All rows are made from the same 10 directions, up to rounding. Whole rows:
[[  6  18   0  12   0 -21  22   3  42 -19 -38  30 -58  17   3  -2 -21  23
   29  -2   5 -20  23]
 [  7  10   3   9   0  -5   1  27   2 -16   4  -2 -43   2  16  -2 -22  15
    5   7  10 -14  -1]
 [-47   5 -11  10  -6 -10   8   6   1   3 -41  33   9  14  21   7  -3   9
    8 -35 -14 -23   7]
 [-51  -7 -17  15  17  -6 -17  13 -36   1 -36 -27   6   4 -41   0  13 -11
  -11  -6   2   5 -27]
 [ -1  20 -12   7   5  15  43   9   9   9   3  36  18 -13 -22  24  -4   6
   -1  14   8 -32  12]
 [ 17  -6  41   3  39 -19  -8   5  25  10 -12 -11 -19 -11  -4  -4  21  13
    4  32  -1 -33   8]
 [  1  -4  23  -3  29   1  10   5 -23   8 -26 -10 -34 -15 -36 -15  39  -4
    3  29  11   9 -29]
 [  8   5 -15  10 -14  -9 -15 -40  32  -8  -2 -44   8  -3 -12   3 -30  16
   -6  -5   6 -41  35]
 [ 44   7  30 -32  -6   8  10 -17   2   0  12   4 -12  -7  -7  -1  18   4
    5  12 -11  20  11]
 [  2  20  -8 -17 -19  13  26  13 -15  -7   6  43   4   7   0  19  -8  -1
    5 -14 -13  20   7]
 [ 15 -13   5   5  19  -2 -10  27  -1   5  50  21  11  -1  22   0  -6 -23
    0  20   4  31 -18]
 [ 19 -30  -7 -12 -30  38  11  -2   8  12  -3 -26  34  11   0 -18  51   0
  -10  -5  12  30 -17]
 [  3  18  -3 -15  -5  13  33  -9  -5   0 -25  18   1  -2 -47  15  16   4
    4   2  -4   5   9]
 [ 14 -20   8   2  -9   2 -25  53  17 -14  14 -24   1  27  30   0   5  15
   -7  -3  -2  10  -1]]

The start of a row, then its end:
[ -3  -9   6  -2  19  17  15  37 -15  12   0  10  19  -2 -26   9  37  -8
  -8] => [ 20   4  15 -23]
[ 16  -2  22 -24  -4  15   4  17  -9   4   1  -4  18   2  -7  11  31   9
  -9] => [  2 -15   9   4]
[-14   1   5   2   9  15   3   3 -51  17  23  -6  -2 -35  19 -10   5 -10
 -15] => [ 10  11 -15 -34]
[ 23  -9  25 -14  -8  -9 -40  -6  -1  -5  36 -32   3  -3  43  -6 -14   6
 -10] => [ -5 -15  -3  12]
[ 17  -6   5   5  -3  22  21  44   9   1   9   2 -10   1  15  -2  17  15
  -3] => [ 16  17 -10 -12]
[  5  -3   8 -11 -17   8  -2 -24 -10   1 -17 -27 -15  -6   5 -17  15   9
  -2] => [-9  2 -3 -4]
[ 15 -17  -4  10   6   9  -8  34   7  -2  30 -11   7   6   4  -2   4  -7
  -7] => [ 19  14  19 -16]
[ 35  -4  26 -19 -15  20   9  33  18  -1  12  -7  10   7  21   9  24  27
  -8] => [  5  -7 -13  15]
[-33  10 -29  -5 -45  35  28  26 -32  -3 -18   8  22   7  15  12   5  17
 -13] => [-39  -1 -14  -6]
[ 25   0  53 -31  18 -18  -1 -21  14  13 -12  34  -5  -2  15  -2  31   2
  16] => [  3 -32  10  18]
[-29  16  -7  -5   1 -27 -25 -22 -33 -21 -31 -14 -33   8 -32   0 -24  -8
   6] => [-21 -16  22   1]
[ 39  -7  17   1   8  -2 -22 -16  15  -3  27 -57 -17 -18  -5 -13  -6   9
 -10] => [ 30  16 -19   6]
[  4 -24 -18   1  -6  11  20  -7  37  11 -20  29  37  28 -19  -6  38 -18
  13] => [-5  4 48 -5]
[ -6  18  -3 -25 -13   4 -18 -38 -60  -4  23 -21  11 -22 -21   7 -19 -17
 -16] => [-13 -17  21  -2]
[-17   3 -25  -2 -16  -9  -4 -18 -11 -17 -26   6 -19  22 -21  -8 -12 -15
  14] => [-24  -4  48  -7]
[  1 -16  18   4  17 -20 -25  11  22  -2 -16 -13  -5  17   3  -5  12   5
   5] => [ 3 -8  3  5]
[ -1   9  -2   9  19 -23 -21 -31  13  -2   5 -21   7 -10 -29  11 -27  -3
  -3] => [ 11  -4 -24  24]
[  3  16  13 -27  -4 -14  -9  -8  -5 -18 -31  -3  -4  20 -47  20   5   7
   5] => [-14 -31  25  26]
[-34  12 -14  20  23 -36  -4 -27  11  -1 -24  37 -12   4  -9   3 -32 -15
  20] => [-9 -7 -7 10]
[-22 -21 -14  -1 -19  16  12  14 -12   8 -19  27  10  21  28 -19  30 -13
   8] => [-26   2  43 -32]
[  5  -5  15  -2  13 -22 -40  11   2 -13   6 -33  -6  10  -8   6 -10   3
  -6] => [  4 -13   5  10]
[ -3  -2  16 -19 -17  22  -1  37  -4   5  -6 -19  50   7   5  28  30  30
 -25] => [-16 -22 -33  20]
[ 22   7  28 -16   5   9  13 -24  13  22  13   2  31 -27   7  12  16  14
 -10] => [ 12 -10 -47  26]
[ -3   4 -37   5 -30  -5 -19 -25  14 -19  11 -19  17  19  -7   6 -41  -5
  -2] => [-25  -2  15  22]
[-17 -20   6  -7   2 -11 -42 -27 -19   5 -10 -40  20   4  -4 -14  15 -13
 -10] => [-16 -13  20  -9]
[-17   4  42   2  35 -42 -27   0  -6   1 -25  11 -45  -6  30 -10  -4   8
  14] => [  0 -19 -25   2]
[ 32 -11  20  -2   5 -23 -36 -25  39  -4  24 -26   3   4  22  -6 -17   4
   2] => [ 7 -8 -7 27]
[ 26 -19  56 -26  10 -20 -38  -9   7   1 -13 -28 -21   7  23 -19  33  11
   4] => [  0 -24  13   6]
[-21  10   8   7   5 -15 -12  -2 -23  -6 -15 -10 -40 -11  21 -10 -17   9
   2] => [ -8   1 -26  -7]
[ -7  22  15  -2  -3   9  31  26 -22   1  -9  30 -42 -17  33   1  -4  22
   5] => [ -1   3 -38  -7]
[ 18 -37 -11  12  -9  20  -5  18  22   7  21 -22  19  12  19 -23  25  -9
  -5] => [ 11  25  27 -25]
[-29   8 -10  22   0   3   7  17   9  10  -3  -1  26 -12  25  18 -16  23
 -14] => [ -9   3 -78  17]
[ 12   3  30  -2  22   6  20  36   9  12   3  22  -2 -11  13  10  23  16
  -1] => [ 23  -1 -32   2]
[-26   3 -11   0 -13  17  -1  39 -21   3  11   0  47   3  12  27  -1  10
 -22] => [-19 -12 -24   4]
[-12  -6  -3  19  23  -3  17  17  10  13  -4  32  -1  -3   7  -4   8  -8
   8] => [ 14  13  -7 -16]
[ 44  18  17 -22 -29  12   6  -6 -17 -19  28 -15 -57 -14  28 -13 -20  16
   2] => [4 6 5 2]
[  1 -22   0   5  10 -21 -33 -33  22   5   2 -16  16  10   4 -15   0 -18
   5] => [-3 -5 22  3]
[ 18 -29   2   5  27 -16 -37 -10  24   6  32 -19  38  10 -22  -3   7 -31
  -3] => [23 -1 43 -3]
[-19   0 -18   8 -26  10  -9  26 -24 -19 -14 -34 -27  10  12  -9 -11  15
  -8] => [-20  11  -3 -16]
[ -1 -20  12  -8   3   0  13 -22  12  22 -14  44  12   6  29 -21  36 -18
  18] => [-10  -7  33 -14]
[-16  -9 -37   9 -26  19 -13   2 -16  -1  28 -27  43   1   8   4 -18  -9
 -21] => [-18   8   3  -8]
[ -6 -13  20   0  26 -18  -6 -18  33  22 -20  18  37   4  -3   5  26  -3
   6] => [  2 -17 -14  18]
[ 17   4  -5  -7   1  -3 -19 -32 -23  -6  36 -26  -7 -17 -18  -7 -22 -21
  -6] => [12  4 27 -7]
[  7 -11 -28  28   6   4   4  17  12  -1  44  15  -3   0  21 -11 -26 -22
   4] => [ 18  29  20 -23]
[  2  -4   0 -13 -24  12  -8 -19  -8   5   8 -19  25  -4  19  -2   4   5
 -11] => [-19  -8  -7   7]
[ 15  14 -14  21   3  -3  19  10  50  -4  21  19  10  -1   7  21 -36  16
   3] => [ 14  11 -49  35]
[  8  14  25 -37 -23  -8 -13   7 -22 -23 -21   3 -28  21   7   6   3  15
   7] => [-30 -35  31  15]
[ -5  15 -10  -1   3  20   8  41 -25  -3  22 -12  31 -10 -35  36  -5   7
 -25] => [ 13  -1 -20   4]
[-10 -16  -4  10  -4  -7  -5 -33  31   8 -39 -21   5   8  -3 -19  18   7
   6] => [-10   6 -15   7]
[ 23   5 -23   6  -3  30  52  24  21   2  10  34   9   4 -36  11  13  -6
   6] => [26 24 19 -7]
[-12  21  19   2  32 -21  -5 -11 -18   7   6  15 -11 -27  -3  13 -20  -1
   0] => [ 14 -11 -37   9]
[-19  -6  -2  -1 -29  -9 -26  21   2 -24 -39 -33 -22  33  20  -6  -3  27
   0] => [-38 -12  -3   8]
[ 23 -15  16  -1  32 -23 -16 -13  17   5  24  26  -8   5   1 -13   2 -32
  18] => [ 23  -3  52 -11]
[ 31 -23  33 -27  -3  20 -12  18   3  10   7 -34  33   5  -3   0  54  10
 -17] => [ 10 -12  14  -1]
[  2   8 -10  -1 -22  13  28  12   4   0  13  46  -1   4  43   1 -12   3
   9] => [-15   1   1   1]
[-17  13   7 -14 -15  10   3  38 -24   2  16  30  31   2  42  27  -7  13
 -12] => [-26 -26 -21  11]
[ 27  -7  -6   2 -11  10  12 -12   9   5  41  23  -8  -8  40 -19 -12 -15
   9] => [  8  16  22 -13]
[ 31  -5  29 -34 -32  25  10  -1 -15   8  22  11  -1  -7  59 -14  24  10
  -2] => [-14 -11  13  -5]
[ -7  17 -17  -7 -37   6  -4  12  -7 -18  13   2  12  12  25  20 -36  17
  -8] => [-34 -15 -13  24]
[ 21  16   1   3   0   1  34 -15  22  -1  -5  27 -35  -9  -3  -5  -9   7
  17] => [ 15  15 -13   9]
[ 10  23   8  -6   1 -24  -5 -23   9 -22 -24  -9 -48   3 -25   3 -26  14
  13] => [ 0 -8 -9 26]
[ -9  -1 -17  21   1 -15  -3  -8  18 -10 -17  -4 -32   9   1 -14 -20   0
  13] => [-2 16 -2 -2]
[ 22  22 -26   1 -27   4   5  -2   3 -26  35   0 -23   3   1   8 -54   2
   3] => [-3  9 10 15]
[  1   5  -8 -19 -10   8  -3 -24 -11   2   5  -8  45   1 -39  19   6 -11
 -11] => [ -9 -17  20  15]
[ -9 -13 -22  34  16 -11  16  19  38  -2 -17  30 -25  19   2 -15  -4 -10
  23] => [ 12  27  14 -17]
[  8  -8  15  -1   9  -3   5 -20  19  10 -26 -10  -6  -3 -11 -12  26   6
   5] => [  9   4 -11   3]
[ 14   0  20   1  22 -31 -12 -41  47   1 -31 -14 -11   4 -28  -2   3   9
  14] => [ 12  -8 -21  34]
[ 22 -26   9 -10 -24  13  -7   6  44   1 -19 -31  30  27   9  -5  38  22
  -5] => [-13  -5   0  18]
[-11  17 -36  -7 -41  -5 -13 -37 -19 -27   0 -11 -14  14  -7  -2 -47  -9
   4] => [-37  -6  34  10]
[  1   1  21 -11  19   8   1  -2 -26  16   5 -11  14 -24 -20   5  25  -3
 -13] => [ 18  -4 -11 -10]
